The rows of a group lie close to one hidden flat surface of 14 dimensions, which passes through zero. Surfaces can cross.
Known rows, each followed by its group:
[ 13   8   1   5   7 -10   2  -2   5 -10 -21  -3   6 -14 -11   2  -8 -19
   2  -8]  gipu
[  8  -8  12   2  -3  -6   1   0   2  -8  13 -20  18   1   6   2 -11  12
 -27   0]  figu
[-15  -4   5 -17 -23  -2 -16  -1 -18   1  24   6 -19  -1  15  -6 -21  -4
   2 -17]  figu
[ -6 -22   3  14   1  -5  -7  15  -3   0  -5   1 -14 -22 -24  -1   8  -2
  -2   4]  gipu
[  4  24  -3   6   8   4   3  -7 -10  26   1 -13  18  15  21  -4   0  -7
  22  -1]  figu
[-18  20 -11  11  16 -26  -8   8  18   1 -18  -4   2  -3  -4 -10 -16  24
 -17  13]  nosop
[-16  20 -12 -18   4   6  -8  -2  -4  19 -13 -30  -8   5   7  14  16  -7
   0  -1]  figu
[-10  11   1   9 -12 -11  39  -2  14  -5 -12 -20   0   1  -2 -21  -7  -5
  34   3]  nosop
[ 33 -10  10  -5 -17  11  -9  23  20 -10  33   7   7  19  -7 -10  16   7
  -2   3]  gipu
[-21  -6   5  22   9  -9  16 -17  -5   9 -21   1   5 -20  -4   3   4  -3
  -5   7]  gipu
[ -5  18 -10 -21 -11   7   2   0  -3  -9  -8 -17 -20  -8  -1  12  -1   7
  13 -15]  vevur
[ -1 -19   6   3   9   0  -3  -2   6   5  -1  24  10 -10  -6   5   6 -25
  11  -9]  nosop
[-11 -18  -2   3  -4 -15   1  16  11 -18   2  -4   4  -7 -14 -15  -4  14
 -13  18]  figu
[-11 -16 -21 -22  -1  17  28  14   7  -4   6  -6 -22   5   0   5  -3  19
 -13 -10]  gipu
[-17 -16  -6 -11  18 -21 -14   2  11   8   5   0  15  12  29  -8  -5  -4
  23   4]  gipu
[-15 -29 -26 -38  -6  -1  15  23   2  -8   9 -26   3 -31 -10  11   4   6
   5  -3]  figu
[ -3 -28 -18 -18  22 -10 -23  10  10  17  11  12  13  -9  17   5   8 -13
   6   2]  vevur
[-15 -21   6  10   6  -4   5   1 -18   4   8   5  -9  -8   3   6 -21   6
  31 -27]  vevur
[  7   0   1 -12  -4  -3  -6  12   2  -9  -1 -24   8 -32  -3   2  -3  -4
  -8  -1]  nosop
[  7   0  13   4   3  27  -4   3  -2 -16  -7  18  19  14  -3  -6   7  -7
  13  10]  vevur
[ -8 -10  11  13  -8  -6   2   3  -6  -1   1  -8  -5 -13  -9  -6  -5  -1
   2  -1]  gipu
[  6  14  -3 -18 -17  -5  -3   2  -8 -25  -4 -22 -10   9  -4   5  -7  12
 -10  -1]  nosop
[  4  -1   6   8  -2 -10  12 -12  16  -2  -5 -12  13 -30 -13  16  10   5
  -9  -1]  figu
[-26  -3  -4  -6   7  25   5   5 -10  11   3  18  26  -1  -1   2   9  -1
  13   3]  gipu
[ -5   5  -4  10  -1 -13   1   7 -20   4  13  -2  13  16  -8 -12 -16  20
  15  -1]  nosop
[ -7   9 -22 -19   5  -5  12   8   8  -1  -3 -14  -2 -14   2   8 -10  17
 -11  -6]  gipu
[ 13  -7   4   0 -15  17   9  -2 -23 -13  -4 -23  -5 -13   9 -17  11  -2
  -1  34]  figu
[  0  -7  15  28   0 -12   3  -2   9  31  25  -9   7   6  17  -9   0   9
 -17   0]  vevur
[ 14   5 -11  -4   1 -15  -7  -2  -2  -9   2  10  11  -4 -11   3  -3   5
  -1   0]  nosop
[  2  -1  -7   8   4  20  28 -21  -8   4  -2  30  -5 -11  -2  12   8   4
   2  -9]  figu
[  2  29  -3  -1  -5  -8 -21 -19   0  -2  -8  41   4  19  -9   5  -3  -2
 -25   2]  figu
[ 19  14  21   3 -30   7   1  -8 -19  -6  24   8  10   5  -4  -6  -7 -10
 -17  -3]  nosop
[  2 -12 -12   2   3   4  27  -2 -14  -8   2  16  11 -34   1 -13 -17  -2
  10   5]  vevur
[-13  -3  -1 -17 -20   6  24   8   5 -12  14 -10   8 -27   8 -13 -12  12
  36  -2]  vevur
[ -3  10 -12  -5   1   4  23   8  15  -7 -22 -11 -12   4   0 -17   0 -11
  19  10]  nosop
[ -6 -20  -7  -6  -1 -27  -6  -9   4   8  21  13   2   6  11   2  -7   3
  -9  -8]  figu
[ -8   5   0  10   1 -23  22  -5  16  -4  -4   4   0  11  -1  -8 -18   3
  -1  -9]  vevur
[-14   6  15   9 -12  -2   8   8 -11 -10  -4 -19 -22  27   9 -21 -27  -1
 -11  -2]  gipu
[  6   6   3  18  12 -11  -9   0  12  13  -3   2   5  -2  13 -22   0  -8
   8  22]  nosop
[-16   1  -4   1  -4  -4   9  17   2  -2 -12  -8   1  12 -12 -22  -6 -13
   3  17]  nosop
[  4   0  -4  10  22 -24  -7   0  16   5  -8   0  24 -20   7  -6  -8  -8
  13   5]  gipu
[ -7  15  10  12   3   5   7 -18  14   9   5  16  12 -12  13   7  -2   8
  -1  -7]  nosop
[-22 -11  -2  13  10   0   8   2 -19  16  12  18   3   5  11 -14 -29   1
 -19  -5]  vevur
[  7 -27 -16 -14 -14  12  19  15  -3  -2  11   4 -36 -19  -5 -13  10 -10
  26   4]  vevur
[ -1  16 -23  -2  26   4  -9 -14  -9  15 -21   9  -8   6   2  17  14   1
  -6   3]  vevur
[ -2 -21   3   4   1  -5  16  -3  15   0  -6  -6  -6 -11  -3  -4  10 -13
  -2   5]  nosop
[ -6   1  -8   2   0 -13   6  -5   4 -12 -23  16 -16  19  -1 -15  -2  -8
  -7  21]  vevur
[ -9   4   9  -5   3  22   8   0   3  -4   0   9  -7  -4  12   0 -15  -2
  -3 -19]  nosop
[ -9   7   0  -6   5 -20 -35  -1   6  19   3  12   2  14   3   2   5 -12
   2  -2]  figu
[  1   8  12  -1  10  11  -9 -11   9 -14 -10   2  24  -1   8  17   6   5
  35 -11]  vevur
[ -4   0  -4 -11 -11   5 -17   1   7   9  20  -1 -18  24   4  12  23  26
 -14   3]  gipu
[ 37   6  24  33  -6   0   2   2   0 -24 -13 -10 -15  23 -12 -18  -8  -5
   3   0]  figu
[ -4   0  11  -8 -11  -8  -2   5  21 -28  -4   0   2 -17  -1 -11 -18  -1
  -1   1]  gipu
[ 39  19 -17   0   1   9  17  14   5 -10   3 -14 -14  14  -4  -6  -9  17
  -2  -9]  nosop
[ 13  -6   0   8  11   2  -9   6  -2   7  -7 -17  -7  11  -4   2  19  -5
   6  10]  figu
[ -1  25  12  20 -25  -8  16 -12 -21  -8  -7 -13 -14  -8 -10 -17 -16   4
  -5   8]  gipu
[  6  -8  19  -1 -19  -8  10 -17   3  -1  22 -23   7  -1  17   8  -9  12
 -20 -10]  gipu
[ 27   2 -22  -7  21  -3  -5  -1  -3   1  -7  25  -6  -2   1  -4  -7 -30
   8  -8]  vevur
[-29  20  -3 -24 -10   2   7 -24 -25 -10   2   6  24  25  20   6 -23  11
  17 -13]  vevur
[ -1   6 -16  -2  10   1  -3  -2 -13   8  -2  18 -10   4   0  -2  -5   3
   0   2]  figu

New rows, each followed by its group:
[-20 -21   9  22  -6   2  24   9  -6  27  21 -12  13   6 -22   6  14   5
   0  -9]  nosop
[  2  11   3   6 -23   3   4   6 -14 -19  -3  -1  -1   0 -27 -18   8   7
  -9  28]  figu
[  8  13  -6  -5  -2 -13   2 -17  16  -2  -2  26  13   8  -2   4   3 -14
  11  -4]  figu
[-25 -12  13   6  -3  10  -3  11   8 -12 -12   8 -26   5  -8 -10  -7  -2
  -6  -1]  gipu
[  7 -34  -6   9  -1 -25   1   9   9  -4  10   5  -9  -8 -10 -12   6  -2
  19  10]  figu
[-23  26   2  -4 -10  -8  -1  -8  -7  16  12  -1  -1 -12   5  14 -24  11
 -13 -32]  figu
[  7  13  10  12 -22 -24  13  -1  22  -9   2 -23 -10 -17  -3 -17  -8  12
  11   4]  vevur
[-15  28  -7  -8 -15 -13 -20   4 -12  -2 -10  -3 -31   3  -8  -5 -15   0
 -16   2]  figu
[  9   9   0  14  21 -18 -25  15  23   3 -16  -8   7  19  -2 -14   4  -4
  -4  16]  nosop
[ 13   4   9   3  -9  -2  -6  11   2 -11   0 -20  24   7 -20   0  10   2
 -18  20]  figu
[ 14  17   1   8   5  14 -15   9  -9  13  -2  -2 -11  24 -13   7  15   2
 -21  -3]  gipu
[-18 -12 -14 -13   5 -11 -15   4   1 -12  -6   9   2  22  -9  -3   7  12
  -7  24]  nosop
[ 16   2 -10  -4   3  10   8   8  -1   4  14   5   8  19  12 -11   1  -1
  11   4]  gipu
[  0   2  24   4 -28  -4   5  -2   4  -8  29  10  14   3 -18   8 -13   4
  -9 -31]  figu
[ -6  -5   4 -19   1  15  -4  -4  13 -16  -6   3  14  -9   2  14   7  -2
 -21   2]  figu
[  8   6  -7 -30 -22 -10  -3   5   3 -19  15  13  10  18 -16   5  -9  -8
   2 -19]  figu
[ 14  -7 -11   0   6 -30  -7   1  -3   5  18   7  10  16   2  -5 -11   1
  -2  -5]  figu
[  1 -18  -9  -3   9   4  -2  -2 -15  11   4  -3   0 -24  17  -3   5  -2
   2  15]  figu
[  3  -7   0  -2  -3   0   4   2 -10  -1   1  11   0 -39 -15   1  -8 -22
 -17  -6]  nosop
[ -4  -5 -18  -2   0   6  25  23  26   2  22  13 -10 -17  -2  -6 -11  39
  28 -20]  gipu
[  5 -14  13  12  -1 -14 -16 -16 -12 -37 -35   4 -14   2 -28   8  11  -2
  12  13]  vevur
[ -1   3   2  14   5   9  13   4   3  15  15 -13   2   6  20  -5  -3  23
   9   0]  nosop
[  1 -18  10  -2   8  22  10 -13   8   0  -3   3 -18  11  26  10   3 -12
   9 -15]  figu
[  1  13   1   9  19   6  -6 -14  24   0 -10  30   0 -22  18  -3  -7   1
   5  -4]  gipu
[ -1   0 -19  -9  14   8   4  32   4   2  -5  -9   9  -3 -10 -14  -4   0
  12   7]  nosop
[  1   0 -23  -8  13 -22  -8  -8   4  -4 -11  15 -10 -20   7  -1  -7  -1
  -2   5]  figu
[-23 -24 -24 -22   7 -38 -23  28  -2  14  15 -34   2  -7   5  -6  -7  14
 -13  18]  figu
[-29 -14 -15 -11  14  12 -14  24 -18   5   0   5   8  -1  -6  -7   1   4
 -29  26]  vevur
[ -1   5 -15 -25  -4  20 -12  -1 -25  -9   8  22  -6   5  10  -4  -7   1
  -1   0]  nosop
[ -2  -5  21  -2 -22  24  13  15  21  -6  12  -8 -17  16  -6  -2   6   1
 -21  -5]  vevur
[ -8  21  19   2 -15  -9 -30 -10   1   6  -1   5   4 -21   2   0   1  -7
 -11   5]  figu
[  0 -49   5  -1  18  -2  16  -2  32   0  -3 -20  -1  13  12  15  24  -6
   3   1]  figu
[-26   6   4   7  12  26  17   0   1  12   4  12  13 -24  18  -4  -9   6
  25 -10]  figu
[ 14   0   4  15  -2  15  20  -1  -1  -1  -9  -1 -27  21 -20   7  11  -6
  16 -22]  figu
[ 12  17  -6   4   8  18  -3  10 -12   5 -15 -14  -6   8 -11   3  10  -4
   7   0]  figu
[ -8  23  -9 -13 -12  -9  -1 -10   4  -3  -2  -1  16   4 -18  15  14  13
  17  -4]  gipu
[  4 -11  -8 -12 -18  -7  27   7  15  -1  18 -16 -12 -13  -9   5   8   5
  16 -17]  vevur
[ 15   5 -20 -13   7  -4  -5   2   8  -7 -23 -22 -31  21  -7  13  17   4
   4   4]  nosop
[  5   4 -15 -12   4 -26   4 -11  -1  19  14  -6 -16 -13  16  19 -18  -4
 -10 -34]  vevur
[-20  13  -8 -22 -11  -4 -15   1   7   2  -8   9  -7  12 -12  -3  16 -13
   6   8]  figu
[-19 -14 -10 -21   6   6  -2   7   6   0   1  17 -18  10  14  -8 -11 -10
   2  -8]  vevur
[  1   0   5  -2  -3  -1   7 -10   7   1   0  14  13   5 -13   8  13 -11
  16  -9]  nosop
[ -3   3  -7 -11   6  18  18   5 -10  -7   0   8  25 -22  -3   4 -10 -12
  13  -8]  gipu
[  6  -2  14  31   8  -4  -8  12   5  19   5   0   3  18   8 -23  -1 -13
  -5  12]  nosop
[-30 -23   1  -2  -7  11  34   6   0  10   6 -20   4 -12  -8   6   7   0
  28 -14]  nosop
[-16 -14 -13   2  23  12   9  21   6   0 -18  -7 -20 -24   7 -14  -8   5
  30   0]  figu
[  6   1  -2 -10  25   7 -15   7   9   3   1 -10  33  -1  14  13   0   1
 -19   0]  figu
[ -6   9  -5  18   0   0  14   9  10 -15  -9  31   3  -9 -26 -18  -8   9
  15   5]  figu
[-13   8  21  22  -9 -18   4  -2  -3 -15  -4  -5  13 -12  -1 -23 -28  11
  -2   8]  vevur
[-11  -2 -10  -8  13 -19 -21  16  10  10   8  10   1 -12  -4   5 -12   0
   9 -21]  figu
[-15  10  -2   4 -18 -10  -4  13  -7  -1  -4 -22 -15   5 -40   4   6  18
  -1   2]  gipu
